The rows of a group lie close to one hidden flat surface of 12 dimensions, which passes through zero. Surfaces can cross.
Some rows, each with its group after it:
-2	3	-7	28	-21	-16	-15	37	-5	-8	-11	-23	27	-17	24	-1	8	-13	4	2	21	-12	10
(3)
-20	26	2	34	-17	-24	24	27	18	12	17	40	17	-13	-3	41	-23	-36	-44	-22	-3	15	3
(1)
11	7	-1	18	9	23	15	-13	44	-23	20	5	-25	-44	28	-5	29	-5	-17	-1	-6	14	25
(4)
33	21	21	-6	-11	33	6	-20	25	6	30	37	-23	-52	-5	22	-13	32	-3	-22	-13	12	31
(0)
30	-2	9	-28	32	-8	-22	5	-39	21	-9	-5	0	54	-40	25	-29	19	19	0	6	-5	3
(4)
-50	24	-46	-24	-2	1	37	19	12	-8	-4	23	-12	14	-31	2	-32	34	-20	-14	29	3	-25
(2)
-32	-14	3	-2	-35	-13	2	-34	-21	19	-38	-18	-28	-28	36	-34	2	36	-1	28	-14	1	-1
(1)
4	-23	5	18	9	40	-30	27	-5	-30	23	-25	8	-3	-36	14	11	-16	-5	-51	-21	9	-31
(0)
38	-8	47	3	-2	-22	-17	22	-10	-11	19	-1	15	-28	-2	13	13	21	-23	-12	-21	-20	4
(2)
20	-9	3	-10	11	-20	28	5	0	0	5	34	-1	15	-9	21	-1	39	-10	5	8	-17	9
(0)
2	-28	11	19	-36	27	-14	-29	1	1	4	-21	-9	-17	36	-16	27	-7	7	-6	-32	-13	-2
(1)
2	-9	-12	-1	28	22	-16	-22	16	-36	23	2	30	13	33	-20	16	-24	-37	-3	-7	38	-7
(2)
20	-30	22	5	58	17	-30	21	-20	-22	-3	-24	-13	21	-30	9	23	6	7	-13	2	25	-3
(3)
-21	21	21	31	-40	5	10	21	17	15	18	18	-20	-40	1	22	8	10	-22	-26	8	-11	20
(2)
22	2	-11	13	20	-26	10	-26	-12	10	-3	2	0	-14	-4	18	-14	-22	-28	14	-37	20	6
(0)
21	33	0	-30	2	-22	19	11	16	-6	10	19	3	-28	-4	-2	-12	43	-8	14	17	-20	15
(2)
2	-26	10	4	-16	-21	27	-19	13	-2	8	26	19	20	44	-20	40	2	-8	26	6	-32	4
(3)
16	-19	22	-7	-2	14	-11	-5	-20	10	-6	-19	-45	-2	-12	-1	31	71	18	2	13	-30	23
(4)
26	-37	34	-5	24	22	-7	28	19	-28	-22	-1	-19	-16	3	15	-9	4	49	-23	-29	21	-9
(1)
-18	-14	29	-8	-10	-5	-18	23	-5	-13	-9	-18	17	-14	-15	-41	26	-9	37	7	8	-15	-31
(1)
-21	-11	-4	-5	-1	-23	18	2	1	-13	6	15	29	16	0	-24	19	-7	-15	14	6	-13	-27
(3)
-18	-7	8	27	3	-21	-2	27	-5	-6	-13	-22	-4	-10	5	7	9	-18	-23	-6	-10	6	-7
(3)
47	11	-37	-24	3	-19	10	-54	-18	14	-6	5	12	-3	19	2	-31	21	-13	33	-19	-1	20
(0)
-8	15	24	-11	2	-2	14	-54	6	42	11	9	-49	25	15	-10	27	10	-20	25	-1	-19	29
(4)
21	-18	-27	8	-7	41	-16	-17	-15	3	-7	-16	-13	-4	-15	21	-20	4	31	-21	-18	12	0
(3)
-46	33	-14	-9	19	13	8	-16	11	-11	11	-32	-46	-38	-40	-39	26	11	-40	0	0	11	-20
(4)
-19	-46	-31	38	-4	15	17	20	-12	-20	-13	-3	-16	-1	-18	31	5	15	-14	-33	-14	14	-21
(2)
7	13	-4	-2	3	50	-36	-19	4	0	20	-24	-4	-1	-8	-23	23	-12	27	-2	22	5	15
(3)
3	-12	5	-25	2	12	-31	31	-22	-32	-10	-24	25	-24	-33	-30	0	37	37	-6	16	1	-29
(4)
27	-18	-10	-10	26	48	-8	-26	4	-24	25	18	2	-12	-32	-9	15	22	19	-9	1	27	-3
(2)
12	45	2	-26	-13	-22	-15	16	10	12	-18	-24	14	-13	27	-9	-40	-21	27	18	4	-13	14
(3)
-2	72	-5	-35	-11	14	-3	-16	25	33	14	2	-18	0	-3	9	-53	-22	2	-10	-4	-5	13
(3)
-18	19	61	-6	-26	2	-2	-11	28	9	15	15	-18	-55	18	-24	11	-5	-5	-2	-25	0	2
(2)
35	5	-25	-7	36	-23	28	14	41	-44	13	4	34	-4	26	0	0	-42	-18	9	-19	-1	-9
(1)
-11	-13	26	6	37	24	-7	13	19	-24	17	18	-15	16	9	10	17	12	-30	-24	9	36	7
(2)
32	10	8	-24	15	28	-11	-32	14	-7	-4	-4	-16	-45	1	-11	-24	-7	28	3	-38	33	3
(3)
32	16	42	-11	18	-32	-27	2	-12	28	-11	-9	12	31	24	17	-24	-38	7	16	-16	-1	21
(4)
29	-3	13	-2	19	59	-47	-19	2	-28	43	-21	-7	-17	-1	1	18	22	-37	-38	-19	23	8
(2)
-14	-33	8	-8	-25	33	-2	1	11	-5	-10	2	-7	22	21	-23	25	19	56	0	27	-19	-2
(0)
-36	-20	30	-3	-14	24	17	12	46	-17	-18	26	-23	-17	42	-18	3	-1	36	-9	-1	23	-6
(3)
-4	9	-37	35	-32	-1	-12	13	-26	12	-13	-21	15	-35	-18	12	-13	-11	11	-3	11	4	5
(1)
-40	13	-7	10	-2	7	24	29	51	-22	-19	-10	-37	-28	42	-16	17	-3	5	2	23	7	13
(4)
-6	6	-47	20	-27	19	-31	-5	-41	1	11	-46	17	-14	-29	-16	24	27	-13	-3	31	-21	1
(1)
23	-12	7	18	16	-10	47	-59	16	18	10	57	-26	-19	8	22	4	-10	-24	18	-42	31	22
(0)
-6	11	-15	21	-33	-13	-6	-34	-36	44	10	2	11	14	-2	8	-2	-6	-27	13	4	-14	17
(1)
1	15	0	-10	-8	29	-47	9	-6	19	2	-31	13	60	22	-6	-3	-27	35	-4	38	-15	20
(4)
-18	-29	-12	-12	-13	14	14	-20	-9	-8	0	30	14	4	-25	-7	-16	5	9	-12	-24	15	-44
(4)
-47	41	3	-4	6	0	-17	44	11	1	-17	-43	-19	-13	-24	-23	-4	-29	21	-3	29	2	-11
(1)
15	-22	-16	-15	9	5	-13	38	-24	-27	7	-34	5	32	-37	25	-8	34	-18	-40	-13	-36	-37
(0)
-23	-30	21	9	-27	26	-6	19	11	-9	-34	7	-12	-38	15	-6	-17	-1	54	-19	-14	31	-16
(0)
-24	30	18	-24	6	3	-15	54	3	4	-30	-20	-34	-14	-28	18	-52	21	19	-31	5	11	-10
(0)
-13	-33	-29	-1	-5	22	6	-15	-16	0	-28	-16	-30	16	-1	0	-3	30	21	-1	-1	3	-8
(1)
0	-7	0	-1	-17	4	-19	34	-16	9	-18	-20	8	29	-7	-2	6	13	57	4	44	-33	8
(1)
-17	4	26	-29	26	-16	3	49	14	-18	-33	14	2	0	-10	5	-45	-1	29	-8	-1	30	-24
(4)
1	-8	-10	39	-8	-21	-2	14	-5	3	-9	-18	11	7	34	15	13	-29	-17	7	5	-5	19
(2)
-7	33	6	-14	29	-5	-4	20	12	1	6	-1	-21	27	5	20	-14	12	-35	-12	21	6	22
(2)
33	-16	24	29	-31	33	-20	-7	-3	22	21	20	-1	1	13	43	-3	-2	13	-30	-12	-4	31
(1)
-13	-13	-8	-22	41	2	42	9	21	-23	-22	33	-36	-10	-27	-11	4	40	30	14	21	27	-7
(2)
-35	28	-6	-6	27	-3	-7	10	12	-8	7	-17	10	20	-12	-38	23	-38	3	19	40	8	-9
(0)
7	-5	18	-13	-45	30	4	-16	12	-4	24	21	-13	-44	2	-3	-1	53	-6	-26	-22	-21	-5
(2)
6	2	18	-13	1	-10	8	8	-4	10	-7	-8	-36	2	-12	31	-25	27	-21	-22	-35	-16	-5
(0)
-31	18	18	17	-10	-12	-4	1	-10	31	17	1	-12	34	-10	23	-2	-22	-49	-21	-5	-9	-2
(4)
-4	5	-29	4	5	0	25	25	50	-19	-23	18	12	13	58	6	-16	-34	35	10	28	16	21
(4)
-11	34	15	-35	18	6	-2	-26	27	-6	34	26	14	7	13	-40	16	-1	-20	19	22	10	6
(0)
23	1	-18	-11	24	-4	1	4	10	-28	-23	-18	4	-39	1	-16	-14	-6	28	16	-12	22	-6
(4)
14	-14	5	-5	8	-4	1	15	-6	-12	-14	10	4	-17	-6	11	-17	20	14	-5	-7	17	-3
(3)
30	20	-7	-2	-33	10	4	4	12	-7	18	-16	-7	-56	-2	-1	10	35	4	-6	0	-42	15
(0)
23	-18	14	-2	8	-2	8	19	12	-9	-33	9	-27	-15	36	34	-31	31	10	-11	-21	19	23
(1)
-20	-53	-4	26	-10	-23	21	22	-12	-26	-49	-5	-2	-43	7	5	-14	5	6	-7	-43	28	-37
(3)
29	-12	-13	4	-22	14	-33	-7	-45	16	21	-20	33	38	-29	27	-14	-8	-6	-26	-16	-29	-15
(3)

New rows, each followed by its group:
26	10	-33	-7	1	-11	9	-35	-9	16	-43	-10	-11	-43	16	-3	-43	-5	39	35	-23	29	17
(0)
36	31	28	-2	-8	4	-39	4	-20	32	30	-11	7	21	-18	33	-15	-3	-11	-20	-2	-27	24
(2)
-28	10	4	1	-1	-27	31	-4	2	38	-29	17	-36	27	10	14	-15	0	3	19	13	-2	19
(0)
-4	-15	2	-3	21	-11	-28	12	-32	-22	14	-46	30	21	-39	-27	35	-16	-19	0	-4	-19	-41
(1)
1	-6	-5	24	-21	5	-27	35	3	-9	-4	-34	27	13	34	2	8	-35	15	-12	13	-20	4
(3)
-20	-15	32	31	-19	29	-31	25	4	6	19	-16	-8	33	18	16	30	-23	-11	-39	8	-13	6
(3)
-4	-36	-40	-1	8	-38	57	15	8	-16	-33	20	5	35	18	23	-20	0	-4	8	-17	-9	-24
(3)
9	-20	-7	-5	-17	-6	8	-7	-13	-1	-6	34	38	-6	-12	6	-34	-9	17	-4	-25	16	-28
(4)
16	15	-10	1	15	-30	-11	21	-26	8	-12	-20	9	14	-11	6	2	19	-1	22	36	-16	24
(3)
27	-28	-11	-6	40	4	7	4	11	-25	-16	-17	-6	19	-3	8	-7	-37	29	-1	-32	11	-20
(1)
9	2	-33	32	-38	25	-7	13	10	0	12	8	29	-1	24	23	-11	-20	13	-21	21	-3	18
(4)
-31	15	-12	11	5	12	15	31	15	-4	23	30	3	28	-32	17	9	2	-13	-22	48	1	1
(0)
16	-30	-24	-14	3	14	13	14	-1	-26	-21	-15	-12	-5	-20	0	-3	34	42	-9	-6	-18	-21
(0)
25	-17	-14	-27	-19	6	32	-29	5	-11	8	7	-24	-15	4	13	-16	55	-26	-16	-52	-33	-18
(0)
-29	-21	-19	6	6	1	23	6	-1	-8	-25	3	-11	-3	-26	-1	-11	-19	22	-5	-14	23	-34
(1)
5	38	12	-7	-21	-5	-9	12	3	17	2	-14	-12	-27	6	-7	4	29	10	12	34	-29	34
(2)
7	0	12	1	-28	21	-16	-56	-5	31	32	-15	-7	30	23	-19	37	-20	-8	9	-11	-39	14
(3)
30	1	11	-14	16	21	8	-27	14	-10	21	21	-13	-32	-23	7	-8	10	-2	-11	-37	17	-6
(2)
-17	22	-16	-41	40	-11	20	-15	7	-11	15	14	-10	35	-9	-17	5	41	-45	14	27	-1	-2
(1)
8	-15	14	-28	2	-26	1	0	-31	15	-20	7	3	24	-16	-7	-8	41	24	22	13	-21	-5
(4)
-17	-5	-8	5	-42	25	11	11	24	-20	24	29	26	-27	5	-25	27	25	18	-7	36	-19	-5
(1)
-4	-34	-7	2	-44	7	-5	23	-17	-6	-12	11	31	6	8	-7	6	42	39	-3	30	-26	-10
(4)
-13	41	24	-28	-3	-5	-12	14	-2	33	24	24	14	54	-26	16	-27	-8	-6	-12	29	-17	2
(2)
3	26	43	-44	47	-14	-4	33	32	-23	12	3	-7	21	10	-13	6	11	-14	1	17	-6	4
(1)
26	8	13	33	-8	1	7	-50	7	25	29	16	-13	-27	15	16	19	-28	-33	7	-32	8	32
(0)
22	-42	9	16	41	-7	-2	6	-5	-33	3	-19	7	9	1	11	16	-25	-28	-12	-48	15	-25
(4)
-3	-12	31	-15	-19	41	-22	-9	-5	24	22	19	-12	52	-4	11	6	20	21	-26	16	-20	7
(3)
-4	26	19	-1	-21	-4	-51	2	-24	18	12	-42	28	1	-3	-26	7	-29	0	5	8	-20	-4
(2)
-44	-36	-24	4	17	-2	17	-4	-10	-4	-15	14	9	72	-1	4	-6	-23	-14	-7	0	21	-36
(0)
-3	5	25	35	5	-39	-12	34	-21	16	-19	-38	-9	-20	-18	14	8	-34	-4	5	-11	-7	4
(2)
-15	34	24	-24	11	-16	-40	45	-17	3	-25	-45	-1	-8	-21	-14	-22	5	20	1	20	-1	-7
(4)
1	-35	15	4	21	7	-4	16	-5	-13	2	-4	-18	42	3	31	5	15	-31	-35	-23	1	-11
(1)
-3	39	51	-8	-36	-1	-41	9	-4	24	37	-4	25	1	4	-6	2	-7	-21	-14	11	-31	11
(2)
52	-9	-11	0	19	-10	-15	-2	-18	-22	-14	-16	23	-51	-8	-2	-17	-2	18	12	-28	21	-3
(0)
0	34	16	7	40	17	17	-3	43	11	2	21	-57	-10	12	17	5	-4	0	4	22	36	53
(2)
-3	19	-37	-22	18	-19	-13	-22	-14	-3	-23	-47	15	9	8	-38	-14	-35	8	35	-7	6	-16
(2)
11	10	-10	3	-15	-10	-11	-12	-34	33	-30	-2	8	-21	-27	-3	-25	-4	59	28	14	10	12
(1)
-30	-10	-18	14	-25	31	7	-2	15	-4	-10	38	15	-17	13	-3	-18	-6	33	-8	20	42	-3
(0)
-28	-12	-10	22	-35	-10	19	-22	-2	9	8	12	11	-4	18	-8	14	-12	-32	3	-13	-8	-14
(1)
19	-30	-19	-29	17	-3	33	39	39	-58	-21	16	16	-1	35	-14	4	43	33	8	22	-11	-8
(1)
47	18	24	-18	10	-37	23	-2	4	16	-9	17	-12	-34	-19	11	-13	12	27	26	-15	-20	18
(2)
-10	-26	2	34	-38	-18	-12	7	-39	24	-19	-14	15	7	-2	15	-2	-8	6	-3	-7	-14	-5
(1)
31	19	14	-12	34	-36	-32	25	-46	5	-3	-41	6	-3	-50	8	-6	20	-17	8	1	-12	1
(4)
-25	-2	-22	-7	11	-18	16	-2	-15	6	-21	-7	-20	29	0	6	-12	19	-23	8	5	2	-5
(1)
-33	6	20	22	-30	20	-18	59	9	0	-3	-15	-25	-5	5	19	10	32	2	-39	39	-17	17
(4)
28	-23	-9	25	-49	4	22	-31	15	15	-2	26	8	-18	52	6	12	-2	29	17	-7	-23	30
(2)
-30	-16	-58	38	-20	-11	29	-5	-22	-2	-18	7	5	-31	-22	18	-21	-1	-26	-7	-17	28	-24
(1)
0	3	-1	-10	-9	-8	-46	27	-28	-9	-4	-21	53	19	12	-8	-22	0	-5	-8	17	5	-11
(0)
-18	-14	-27	24	-9	17	13	-12	0	-10	-10	-2	-17	-41	-12	2	-4	0	-3	-11	-23	28	-15
(3)
11	-39	49	12	11	-42	-12	26	-41	-9	0	13	29	0	-16	-4	35	44	-22	12	10	-9	-5
(3)
16	13	-31	-1	22	22	7	7	3	1	28	14	-2	38	-41	23	13	20	1	-10	45	-15	19
(0)
-51	-1	4	7	6	-25	1	39	-9	5	-29	-14	-9	34	-1	-1	0	-7	-5	-1	24	1	-13
(2)
-10	-14	51	-7	16	21	-51	4	-14	13	1	-28	-10	59	10	-11	20	-20	16	-10	6	0	2
(0)
-30	-23	-8	13	-31	21	4	4	15	-13	0	-17	-11	6	29	-15	26	1	2	-14	1	-21	-13
(1)
-1	57	-15	10	-44	6	-20	10	0	36	9	3	24	-16	0	18	-41	-23	14	-9	32	-5	30
(4)
-8	-39	38	6	-12	-21	-19	-3	-23	6	-24	-36	10	16	11	-28	25	-39	29	16	-32	-22	-32
(1)
-34	19	-2	17	1	-8	-2	24	20	4	-30	-38	-25	-8	28	6	-23	-60	-3	-10	-22	20	-4
(4)
16	18	27	-7	16	20	-14	-23	9	-1	26	-6	-26	-37	-17	-8	17	13	-16	-5	-16	10	12
(4)
-23	35	-46	-7	6	-11	15	-6	-3	-7	7	-1	-8	-16	-2	-5	-8	47	-64	8	28	9	12
(1)
-36	37	-10	-2	4	-12	19	18	17	1	30	24	16	21	-21	-5	9	-5	-40	-3	42	-8	-3
(3)
5	17	26	-13	-42	6	-17	-3	0	12	18	-5	-1	-29	5	-5	-7	29	-11	-15	-13	-31	1
(2)
23	5	-28	12	25	-6	7	-6	-9	-7	-7	-13	-10	-22	-12	7	6	8	-8	17	4	14	19
(3)
49	-39	0	-9	16	17	-21	-3	-8	-34	-8	-33	4	-9	19	-7	16	26	19	-1	-20	-7	0
(1)
1	-16	-41	-1	-10	29	-20	-18	-17	-18	13	-52	-4	26	14	-25	42	37	-21	-1	20	-38	-1
(1)
15	-4	48	0	-18	19	-15	37	16	-12	38	40	24	-8	1	12	17	35	-3	-31	27	-17	14
(1)
-22	19	-10	27	-47	23	7	-3	2	25	30	32	-5	-13	-10	26	0	22	-25	-27	25	-10	22
(3)
18	7	-16	9	-10	-1	-15	17	-21	5	14	-32	5	21	-16	19	8	13	-14	-14	12	-42	8
(0)
55	-26	13	-12	21	-31	-9	19	-25	-17	-6	-12	23	7	-4	12	5	33	1	10	-10	-24	2
(2)
-31	6	26	-17	18	1	10	22	28	-4	9	32	-2	46	9	2	-1	-5	-11	-12	23	10	-4
(4)
4	-24	-13	32	-26	-23	20	-2	-17	0	9	39	48	-16	-15	15	-2	-20	-15	-2	-16	5	-21
(1)
-41	22	-29	8	-23	4	-31	17	-23	-20	-4	-67	11	-50	-19	-43	14	7	-22	-4	11	-6	-29
(2)
-14	18	29	-4	-31	12	-16	3	3	18	35	10	0	23	15	14	0	22	-46	-31	5	-29	9
(0)
-5	31	12	-29	12	-8	4	17	2	22	-12	17	-24	16	-18	12	-25	34	20	6	35	-4	22
(4)
